There are 4 nested groupings, the coarsest first. Each group lies inside one group of the grouping before and may be the whole of it. The rows also spread widely along 14 directions, which tell nothing about the answers.
In the rows, zero is written as 128.
Known rows, each followed by its group in each grouping:
[ 90 105  96 129 156 123 126 124 117 118 135 109 125 171 105 183 113 128
 116 101 160 120] : kogu Z932 Z492 Z917
[135 105 109 161 132 100 117 177 102 120 132 127 137 130 103 169 115 129
 143 152 124 126] : kogu Z158 Z234 Z991
[137 131  55  56 154 145 154 140  71 118  89  98  91 160  66 159 169 154
 125 129 153 162] : kogu Z511 Z824 Z989
[163 132 119 168 122 111 151 142 120 117 140 171 122 128 109  82 114 154
 138 129 121  90] : kogu Z709 Z516 Z838
[204 116 121  54 124 108  72 136 158 179 116 110  97 130  40 105 152  45
 130 134 118 131] : vatez Z182 Z330 Z929
[ 99 142 168  98 139  64 194 147 113 162 151 178 104 117 123 178 125  79
 105 124 142 119] : kogu Z511 Z125 Z578
[ 84 119 112 133 139 114 105 161  89 111 120 109 116 153 128 184  99 152
 123 127 159 125] : vatez Z182 Z657 Z258
[165 125 120  56 137 175 158 118  93 128 145 161 141 107  84 170 153 133
 125 136 167 136] : kogu Z709 Z969 Z400
[112  92 164 206 118  72  88 159 159 149 164  98  96 123 124 193  85  72
  96 131 125 135] : kogu Z158 Z743 Z865
[118  97 104 143 150  73 153 158 150 163 144 123 160 143 104 152 118 105
 136 127 119 114] : kogu Z511 Z824 Z674
[145 141 104 177 148  46 118 168 152 122  91 186 177 180  96 120 107 117
 182 198 123 137] : kogu Z158 Z743 Z450
[115 127 130 115 148 110 128 114 158  92 133 106 107 189 117 149 125 125
  85 162 141 140] : kogu Z932 Z373 Z474
[132 118 134 140 127 113 140 154 135 163 138  97  77 113 122 160 110 110
  99 123 141 150] : kogu Z158 Z698 Z601
[167 166 121 126 133 125 105 127 135 167 122 112  64 140 105 106  70 118
 120  99 150 147] : kogu Z932 Z836 Z176
[119 123 103  90 147 105 117 134 127 145 102 156 179 144 131 202  88 161
 188 195 162 156] : kogu Z932 Z492 Z605
[ 96  86 130 175 138 111 119 194 131 113 173  78 120 146 126 168 140  94
  51 128 126  98] : kogu Z709 Z516 Z364
[131  93 123 147 133 108 154 117 136 125 167 149 148 130 118 137 107 144
 149 118 111  87] : kogu Z158 Z234 Z695
[152 165  74  42 164 126 158 168 106 156  92 119 145 159 108  76 116 130
 156 131 126 141] : vatez Z182 Z279 Z66
[126 139 110 156 151  97 111 157 120 110 134 102 132 172 119 164  82 133
 127 151 135 149] : kogu Z158 Z698 Z289
[107 123 129 184 152 117 139 147 157 131 132 103 128 151 150 105  66 104
 112  98 131 131] : vatez Z744 Z964 Z768
[119 134 138 130 140 172 118 156 110 157 139 160 164 106 130 152  75 101
 118  88 182 107] : vatez Z182 Z279 Z208
[114 146 132  87 162 144 141 112 148 143 142  93  97 156 134 122  86  85
 102  93 144 144] : kogu Z709 Z516 Z364
[111 136 122 135 129 135 133  67 156 110 142 114  77 161 133 115  94 186
  93  88 159 101] : vatez Z182 Z330 Z929
[ 79  96  69 139 173 144 155 209  95 102 117  69 156 163 157 127 104 132
 139 137 106 138] : kogu Z158 Z698 Z601
[165 152 119 104 121 170 201 128  96 140 134 152 125  89 134 145 118 203
 110 129 174 152] : vatez Z182 Z279 Z66
[182 128 107 140 148 177 129 148  76  87 128 148 179 125 101 153  87 126
 171 156 136 171] : kogu Z511 Z824 Z674
[ 52 104 170 205 131 123 162 103 199 141 126 147  75 133 191 163  92 134
  59 118 194 127] : kogu Z932 Z836 Z176
[111 172 137 129 148 140 180 163 103 126 141 138 106 134 152 143 109 144
  72 128 163 130] : kogu Z158 Z234 Z695
[117 122 104 128 159  66 182 175 146 152 130  91 142 152 136 147 119 121
 123 160 110 158] : kogu Z709 Z516 Z838
[148 150 134 140 141 101 125 170 136 151 140 113  91 145  94 123 121  69
  77 116 135 127] : kogu Z158 Z234 Z991
[109 139 134 148 143  83 165 164 135 137 120 151 162 143 153 158  94 148
 130 167 153 142] : vatez Z182 Z657 Z258
[216 181 142 184 112  87 169 210 116 145  95 155  38  97 116  22 120  93
 111 164  91 163] : kogu Z158 Z234 Z991
[124 110 125  67 107  70 126  64 135 178 126 156  78 114  80 234 135 181
 156 138 179 126] : kogu Z709 Z516 Z838
[135 160 122 157 122 123  71 167  83 147 148  63  46 139 108 127  55 131
  90  55 143 115] : vatez Z182 Z657 Z258
[120 183 111 117 147  80 114 163 105 130 136 105  77 181 109 110  95 131
  93 108 134 102] : kogu Z709 Z516 Z364
[152 175 117  96 145 156  95 104 141 132 137 114 121 169  98 162  97 148
  97 138 183 146] : kogu Z158 Z743 Z450
[131 133 117 133 144 146 107 106 133  94 107 158 106 166  93 131 124 120
 122 131 166 123] : kogu Z158 Z234 Z991
[142 147  97 117 142  86 143 110 154 119 152  79 116 184 146  84  59 195
 150 145  83 122] : kogu Z932 Z373 Z474
[138 126  77 126 139 131 145 189  85 124 100  66  71 132 126 115 124 154
 125 142 112 166] : kogu Z709 Z516 Z838
[119 147 127 116 147 125 143 102 118 115 144 134 136 154 142 147  49 160
 157 120 138 136] : kogu Z932 Z373 Z474

New rows, each followed by its group in each grouping:
[137 111 100 152 157 147  86 169 116 109 100 108 125 161  83 150 121  71
 117 135 149 157] : kogu Z511 Z824 Z674
[127 196 156 150 145 103  83 137 150 181 109 116  49 155 106 119  51  55
  77  65 186 146] : vatez Z744 Z964 Z768
[164 119 112  90 158 183 133 118 145 130 163  71 126 150 119  92  95  88
 108  96 113 134] : kogu Z932 Z492 Z917
[106  34 104 172 134 178 149 101 147  97 108 115 135 111 140 154 120 149
 157 128 143 156] : vatez Z744 Z964 Z768
[182 144 116  87 132 136 109 123 136 147 142  67  62 152  69 101 129 101
  70  85 133 136] : vatez Z182 Z279 Z66
[128 131 125 109 144 165 145 123 102  93 115 163 151 139 115 169 127 146
 118 151 183 142] : vatez Z744 Z964 Z768
[153 119 126 127 141 121 169 161 155 157 127 135 129 122 127 120 136  98
 102 156 136 143] : kogu Z932 Z492 Z917
[116  94  85  90 150 133 124 126 156 154 101 113 144 152 104 134 133 128
 144 130 151 122] : vatez Z744 Z964 Z768
[148 120  93 125 147 129 117 172 142 140 164  38 130 166 118  81 102 121
  92  99  96 104] : vatez Z182 Z657 Z258
[165 147 122  87 128  93 159 140 116 145 134  78  40 138  96  99 137 123
  90 110 108 148] : vatez Z182 Z657 Z258
[140 130 105 118 165 168 106 160 120 118  85 132 119 156  94 107 124  63
 132 131 146 152] : kogu Z158 Z234 Z695
[167 144 133 114 124 140 102 124 126 117 129 130  96 137 113  98  98 135
 121 138 136 119] : vatez Z744 Z964 Z768
[121 111 125 105 151 111 160 111 147 126 134 112 130 151 135 170 101 129
 135 154 136 167] : kogu Z932 Z836 Z176
[149  96 128 112 146 110 164 133 140  94 165 138 151 154 114  96 143 107
 130 155  77  92] : kogu Z158 Z234 Z695
[109 138 117 128 137 105  95 172 169 187  88 135  82 152  92 141 148  84
  73 130 192 110] : kogu Z158 Z698 Z601
[140 136  75 131 135 116 113 164 135 202 153  66 118 133 106 139  86 165
 109  89 140 103] : kogu Z511 Z824 Z674
[130 118 100 115 150 142 126 136 116 123 102 105 135 141 119 156  96 131
 153 140 150 173] : vatez Z744 Z964 Z768
[132 135 139 171 137 158 124  81 167 117 145 136 132 143 143 156  62 159
 123 130 170 152] : kogu Z158 Z743 Z450
[158 159 122 117 140 139 119 134 130 142 132 122  91 153  87 105 109 101
  93  99 150 124] : kogu Z932 Z373 Z474
[129 151 118 138 117 138 125  92 135 154 136 161  94 122 117 147  90 195
 123  94 190  94] : kogu Z709 Z516 Z364
[113 106  98 163 140 146 181 161 145 122  84 159 113 120 158  80 136 158
 133 156 143 135] : kogu Z709 Z969 Z400
[154 122 122 108 138  82 195 113 133 133 141 115 118 135 110 141 122 139
 133 138 112 162] : vatez Z744 Z964 Z768
[142 152  87  82 163 167 134 127  99 107 115 130 139 168 102 116  99 140
 156 119 149 136] : kogu Z158 Z698 Z601
[140 154 126  77 147 122 155 117  88 112 139 121 112 144 123 126  79 133
 150 115 120 144] : vatez Z744 Z964 Z768
[200 101 114 158 124  82 113 200 134 143  97 140 167 119  88 126 128  96
 174 208 108 170] : vatez Z182 Z657 Z258
[146 120  80 125 147  89 116 127 114 151 111 129 127 160  43 142 123 113
 158  84 147 119] : vatez Z744 Z964 Z768
[145 192  75  82 165 116 142 164 147 195 103 108 140 157 133  92  73 158
 146 134 154 149] : kogu Z709 Z969 Z400
[163 133 119 121 129  80 173 136 143 200 147 103 103 104 116 107  83 125
 143  90 109 137] : vatez Z744 Z964 Z768
[123 124 111 165 148 106 193 125 147 145 127 129 135 140 107 162 127 138
  96 104 171 153] : vatez Z744 Z964 Z768
[155 151 126 173 155 120 115 166 146 172 101 128 140 130 109 159  61  66
 137 131 165 198] : kogu Z511 Z824 Z674
[124 107  72  70 148 190 169  89 153 178  88 142 132 120  92 122 156 154
 133  78 196 122] : vatez Z182 Z330 Z929
[116 109 148  88 153 121 131 108 140 124 109 112  96 136 130 132  89  60
 153 122 118 175] : vatez Z182 Z330 Z929
[154 140 126 150 145 128 116 125 151 135 118 155 154 148 121 115  57 114
 168 138 139 145] : kogu Z932 Z373 Z474
[138  63 122 133 123 101 115 202 119 114 135 118 119 118 106 132 165  83
 122 180  90 116] : kogu Z709 Z969 Z400
[155 155 111 110 157 180 117 130 101 112 136 118 162 155  97 156  87 128
 109 102 179 150] : vatez Z182 Z279 Z66
[120 122 115 154 147 130 140 170 130 112 126 133 150 142 149 122 102 131
 128 161 128 126] : kogu Z158 Z234 Z991
[145 124 195 167 107 107 101 110 138 121 157 150  62 107 119 178  87  86
  97 129 151 141] : kogu Z709 Z516 Z364
[158 137  74  91 153 159 113 140 104 140 102 104 137 155  76 127 116 133
 147 106 159 147] : vatez Z182 Z657 Z258
[143 171 128  56 155 162 168 104 123 125 148 145 148 151 116 118 116 138
  97 109 167 116] : vatez Z182 Z330 Z929
[145 113 134  81 129 100 160 133 140 138 174  65  37 143 101 104 169 100
  51 111  86 102] : kogu Z158 Z234 Z695
[145 150  93 124 139 151 128 128 108 135 111 204 165 139  81 140 132 171
 140 125 199  84] : kogu Z709 Z516 Z838
[137 138 115 119 125  93 150 145 109 170 115 124 116 105 136 161  71 164
 164 130 140 162] : vatez Z182 Z279 Z208
[157 112 165 163 128 155 120 151 111 100 137 190 156 109 101 145 118  70
 114 138 160 122] : vatez Z744 Z964 Z768
[145 148 133 103 132  93 169 140 112 134 154 152 132 128 128 161 115 167
 126 165 131 121] : kogu Z158 Z234 Z695
[114 131 157 128 135 169 113 124 148 145 120 137 108 117 151 140  81 103
  99 117 181 134] : vatez Z744 Z964 Z768
[103  76  82 137 149  95 119 127 143 119 108 112 150 160 114 171 116 152
 179 158 128 136] : kogu Z709 Z516 Z838
[189 101 167 158  89 100  29  82 153 110 157 124 104 128  97 172  59 145
 161 164 127 131] : vatez Z182 Z657 Z258
[139 123  99 134 134  62 104 211 117 161  94 124 105 137 102 137 131 110
 144 176 113 131] : kogu Z158 Z234 Z695
[131 114 125 145 139 115 124 124 143 120 130 132 124 154 116 153 102 123
 127 144 145 140] : kogu Z932 Z836 Z176
[119 130 125 106 150 155 112 150  96 120 141 176 172 140 103 153 107  98
 143 120 155  96] : kogu Z158 Z743 Z450
[132 127 157 147 124  87 106 176 124 138 129 164 117 121 118 145 104  77
 133 163 122 127] : kogu Z158 Z743 Z450
[143 112 124 127 137 143 101 121 128 104 139 110  90 149 115 106 101 112
 129 121 110 113] : kogu Z158 Z234 Z695
[149 131  96  83 168 186 143 124 125 144 163  80 142 152  82 132 125  89
  86  65 153 123] : kogu Z709 Z516 Z838
[120  62  68 129 136  95 123 178 110 130 113 123 143 140 103 131 140 141
 180 154  97  98] : kogu Z932 Z492 Z917
[196 121  89 118 103 117  94 134 147 130 143  69  75 148  74 143 159 202
  83 178 136 123] : kogu Z158 Z698 Z601
[141 162 117  90 139 102 120 108 124 142 125 145 110 151  95 173 100 154
 136 139 173 144] : kogu Z709 Z969 Z400
[148 127  94 176 144 151 129 137 106 123 140 105 136 139 107 172  77 151
 128 102 162 156] : kogu Z932 Z492 Z917
[171 175 101  99 150 129 135 112 207 252  96 146 181 125  88 173  92 135
 126 127 237 168] : vatez Z744 Z964 Z768
[157 149 146 128 141  96 155  70 107  85 174 158 147 162  80 178  90 141
 133 109 147 131] : vatez Z744 Z964 Z768
[173 130 127  49 121 127  93  61 118 125 126 124  84 140  77 158  98 149
 163 125 143 151] : vatez Z182 Z279 Z66
[162 135  94  34 167 184 148 119  87 137 163 108 197 143  90 137  90 121
 165  84 136 129] : vatez Z182 Z657 Z258
[104 107  99 140 146 153 115 161 160 158 130 112 115 154  98 137 166 110
  50 102 177  77] : kogu Z158 Z234 Z695
[131  88 129 130 151 132 124 149  98 155 124 159 176 105  72 197 102  38
 168  89 160 150] : vatez Z744 Z964 Z768
[135 110  94 105 139 141 115 153 103 157  87 118 107 119  90 145 119 105
 152 111 155 152] : vatez Z744 Z964 Z768
[123  77 125 179 134 136 113 148 157 128 109 136 106 125 128 109 114  89
 138 132 120 121] : kogu Z158 Z234 Z695
[117  83  90 105 161 100 113 159 112  91 109 138 187 174 115 155 114 115
 196 190 106 132] : kogu Z932 Z492 Z917
[131 128  99 144 144 160 114 139  72 100 122 108  80 138 107 136  88 136
 140  89 134 140] : kogu Z158 Z234 Z695
[171 143 141 140 135 106 164 137 106 129 167 128 120 114 133 118  60 129
 160 124  88 144] : kogu Z158 Z234 Z695
[145 115 123 124 143 141 137 128 133 129 151 110 123 137 116 150 104 111
 112 124 138 142] : kogu Z932 Z492 Z917
[177 114 130 115 126  73 130 111 173 121 123 107  97 161  76 144 160 117
  98 182 128 160] : vatez Z744 Z964 Z768
[ 86 156  88  98 173 106 153 130 118 151 127 129 129 186 110 138  94 127
 124  74 164 102] : kogu Z932 Z492 Z917
[190 135 117 126 117 106  58 101 138 129 119 143 135 146  61 162  94 150
 161 151 161 137] : vatez Z182 Z330 Z929
[162 127 155 175 107  98 111 205 113 167 149 111  88  90 108 146 106  86
  74 118 133 134] : vatez Z182 Z279 Z66
[156 100 105 121 130 160  65 135 165 148  90 100  82 141  94 110 120  96
 132 143 147 143] : kogu Z158 Z698 Z601
[162  92 131 115 119  97 120 165 105 128 128 129 121 111  89 159 140  98
 140 166 113 141] : vatez Z744 Z964 Z768
[162 170 115  95 130 111 108 153  82 127 158  91 103 157  83 155 107 154
  89 114 146 121] : vatez Z182 Z657 Z258
[145 126 137 137 144 138 127 142  95 126 137 141 120 125  87 174  98  74
 133 105 153 154] : kogu Z158 Z698 Z601
[112 133 125 150 142  99 205 164 129 154 172 136 165 120 151 116 100 147
 104  94 126  91] : vatez Z182 Z330 Z929
[170 167 153 148 143 118 122 188 140 126 140 102  82 156 118  92 110  57
  48 147 127 150] : kogu Z932 Z836 Z176
[ 91  75  96 115 128 124 119 115  69 104 100 165 111 123  91 176 122 155
 190 101 151 105] : vatez Z744 Z964 Z768
[117 144 129 100 130 129 147 171 103 149 108 164 126 110 124 169 140 137
  96 151 185 127] : vatez Z182 Z330 Z929
[122 130 133 128 151  76 118 183 132 174 111 105 127 133 116 170  87  58
 132 137 137 172] : vatez Z744 Z964 Z768
[115 132 129 159 129  71 116 129 122 116 150  90  89 155 141 140  55 161
 131 118 113 123] : vatez Z744 Z964 Z768
[207 175 139 106 116 123 121 155  69 113 160 139  95 121  93 131 102 139
 112 149 123 133] : kogu Z932 Z492 Z605
[109 110  42 134 166 155 131  99 142 149 135  50 135 169 118 120  62 183
 166  52 136 129] : kogu Z709 Z516 Z364
